The rows are grouped in 2 different ways at once. Each group adds its own fixed numbers to the row, and there is some noise. The rows also spread widely along 4 directions, which tell nothing about the answers.
In the rows, 128 means zero.
Some rows, each with its group in each grouping after it:
[160 111 123 106 128 119 118 147 125 151 143 127 144 137 146 116 125 104
 109 122 140]
D C
[129 121 123 182 167 154 131 148  81 160 128 132 104 136 117  91 127 138
 110 107 153]
G C
[123 111 123 151 157 137 149 134 112 164  97 126 126 126 163 106 128 127
 118 116 167]
L P
[153 131 129 139  98 101  91 141 112 174 151 130 118 160 107 132 155 125
 128 143 128]
U P
[141 130 116 100 102 130 133 152 134 117 137 144 127 134 123 131 133 117
 114 123 120]
X R
[122 136 165  78 103 114  96 125 140 140 147 143 116 139 148 159 136 108
  95 146 160]
D R
[151 127 131  83 116 101 130 146 162 156 112 138 156 130 171 134 126 102
 111 128 157]
L R
[135  98 135 129 158 125 143 136 109 190 115 136 122 140 184 103 132 119
 115 129 175]
X P
[176 120 125 139 141 130 130 162 113 167 119 130 148 137 155 105 114 122
 105  96 152]
G R
[ 92 157 121   4  75  99 124 155 196  75 150 132 116 136 126 140 137 119
  94 114 117]
U C
[111 140 101 119 107 138 146 152 137  93 129 135 118 127  92 123 135 121
 122 116 114]
L C
[144 122 134 123 120 104 106 143 115 173 154 149 114 157 121 124 148 108
 123 161 141]
X C
[124 122 127  88 121 113 140 140 156 150 108 133 134 131 163 124 135 112
 110 125 156]
L P
[125 142 103 103  94 118 134 150 149 102 133 133 125 132  95 131 138 112
 122 124 112]
L C
[119 123 146 115 142 116 125 128 131 173 109 147 129 129 175 132 131 113
 110 140 185]
L R
[131 127 116 167 139 130 108 148  86 155 143 135 110 143 101 104 140 135
 128 129 132]
U C
[106 140 117  96  89 124 138 140 154 112 123 130 114 134 115 142 145 122
 116 124 124]
L P

New rows, each followed by its group in each grouping:
[132 135 117  75 107 135 150 159 159 108 123 120 125 136 141 117 128 129
  95  80 130]
G P
[118 128 124  65 104 110 147 144 171 128 110 127 134 129 166 128 134 112
 107 116 148]
L P
[127 132 136 119 130 104  95 139 114 171 148 139 115 151 131 116 143 121
 118 147 156]
U C
[173 135 111  77  88  79  98 163 155 148 154 129 151 153 117 121 139 107
 117 127 111]
U C
[138 134 132  88  99  99 108 142 143 154 143 126 126 152 137 128 143 123
 112 128 136]
U P
[126 126 137 155 122 115 113 126 110 182 125 138 111 148 126 135 149 120
 123 154 158]
L P
[137 137 142 180 136 126  94 139  85 181 158 146  94 159  88 118 149 134
 115 152 149]
G C
[136 133 139  71 132 107 127 154 155 154 132 137 129 143 162 113 126 116
  87 118 161]
G C
[154 119 119  91 112 120 119 153 137 131 148 127 140 136 130 125 126 103
 109 122 122]
D C
[133 134 133  84 128 134 143 155 149 127 119 133 133 129 160 118 120 127
  90  90 152]
G R
[ 74 128 152 107 152 148 126 122 111 124 138 137  88 124 146 127 135 128
  95 132 170]
D C
[107 141 113 103 107 146 152 144 146  89 112 135 123 114 125 135 125 128
 113 105 128]
L R
[154 138 100 100  78 123 135 159 158 101 124 133 146 129 109 140 128 110
 123 112 103]
L R
[116 131 126 113 127 114 132 141 136 141 126 140 124 134 129 124 134 110
 115 134 147]
L C
[114 136 125  77 118 126 128 147 143 115 127 132 127 126 155 125 127 131
 104  97 141]
U R
[119 120 124 149 143 156 130 136  90 128 140 129 108 128 120 114 131 127
 114 120 135]
D C
[160 111  90 195 126 144 147 149  94 148 112 116 134 134 106 107 134 127
 141 109 119]
L P
[112 122 124 126 137 130 149 132 130 144 105 128 118 126 153 118 137 125
 116 121 157]
L P
[121 137 130 101 105 101 117 143 149 143 136 145 123 142 113 135 145 110
 118 153 136]
L C
[138 123 120 196 136 144 126 137  83 157 115 142 122 136 110 123 134 127
 130 132 144]
L R
[132  98 118 171 165 142 152 137  93 178  95 123 130 126 162  99 129 130
 124 112 166]
L P
[101 125 137  45 109 114 142 138 168 131 124 138 113 137 173 130 137 115
  96 127 152]
X P
[134 133 118 132 108 112 119 145 128 145 136 141 124 143 104 127 140 111
 126 145 129]
L C
[ 87 128 148  87 136 117 141 125 150 154 108 139 112 129 174 131 140 118
 101 131 181]
L P
[112 114 117 167 158 149 153 132 100 156  98 124 116 124 150 105 132 132
 124 113 160]
L P
[138 132 128  94 101 109 125 146 154 138 119 142 140 134 142 143 128 108
 112 132 144]
L R
[127 113 113 200 154 150 145 132  80 163 105 126 111 129 125 109 137 134
 133 123 150]
L P
[158 135 149 112  96  87  94 136 143 184 129 150 142 150 142 151 142 100
 116 166 159]
L R
[104 113 122 183 150 161 146 132  78 144 121 133  86 135 123 105 143 143
 126 123 145]
X P
[121 137 130 110 111 116 112 141 129 150 133 129 113 147 132 123 147 132
 116 123 139]
U P
[111 115 128 135 146 164 141 129 102 128 123 120 109 124 150 117 129 130
 106 104 150]
D P
[112 126 139  94 137 122 141 139 149 149 101 141 135 120 177 131 123 114
 104 121 172]
L R
[109 139 118 163 112 133 123 136 105 129 141 143 100 139  75 129 146 126
 129 147 123]
L C
[129 136 125 131 108 125 123 141 129 133 120 142 128 130 124 136 133 118
 121 132 136]
L R
[104 124 136 122 133 125 136 128 128 156 111 134 111 135 148 128 143 124
 112 135 165]
L P
[135 120 136 130 140 102 116 138 125 184 123 141 131 141 146 121 138 107
 118 155 167]
L C
[175 111  96 129 128 110 139 164 131 157 118 126 161 133 134 104 121 102
 127 118 126]
L C
[166 101  94 141 125 134 151 158 116 149 124 126 140 139 138  99 131 120
 126 107 119]
X P
[ 99 128 119  75 120 131 161 140 160 113 102 125 125 121 160 123 133 121
 103 106 149]
L P
[163 127 121 146 130 123 115 158 112 165 144 133 124 152 111 109 131 125
 114 119 135]
G C
[127 115 135 141 150 138 131 137 101 161 119 146 114 133 155 117 130 128
 113 134 164]
X R
[131 138 134 157 131 129 110 146 100 159 149 139  99 151  95 116 144 132
 110 136 141]
G C
[119 151 116  24  64  93 135 158 201  87 141 136 137 138 111 149 140 101
 106 126 108]
L C
[145 131 132 171 111 122 106 137 103 163 130 146 120 145 103 140 144 116
 131 151 137]
L R
[114 139 119  63  91 120 136 155 160  97 149 146 112 137 108 129 141 111
 109 130 111]
X C
[124 131 124 124 121 116 124 142 132 144 128 141 119 136 113 123 141 111
 116 139 139]
L C
[167 133  93 142  98 118 110 163 112 131 153 125 134 147  78 107 140 126
 134 118  95]
U C
[106 113 124 180 171 150 150 127  88 166  94 129 106 124 154 105 135 137
 121 120 172]
L P
[178 119  98 196 107 147 122 154  77 141 140 138 127 145  80 118 135 126
 144 128  97]
X R
[126 136 132 118 105 121 123 140 134 132 123 143 123 133 123 142 137 117
 117 138 139]
L R
[130 133 131 114 136 124 128 152 129 144 137 132 119 144 129 111 130 123
  98 113 149]
G C
[123 124 153 135 140 115 115 125 117 187 109 149 126 137 164 134 134 113
 115 151 186]
L R
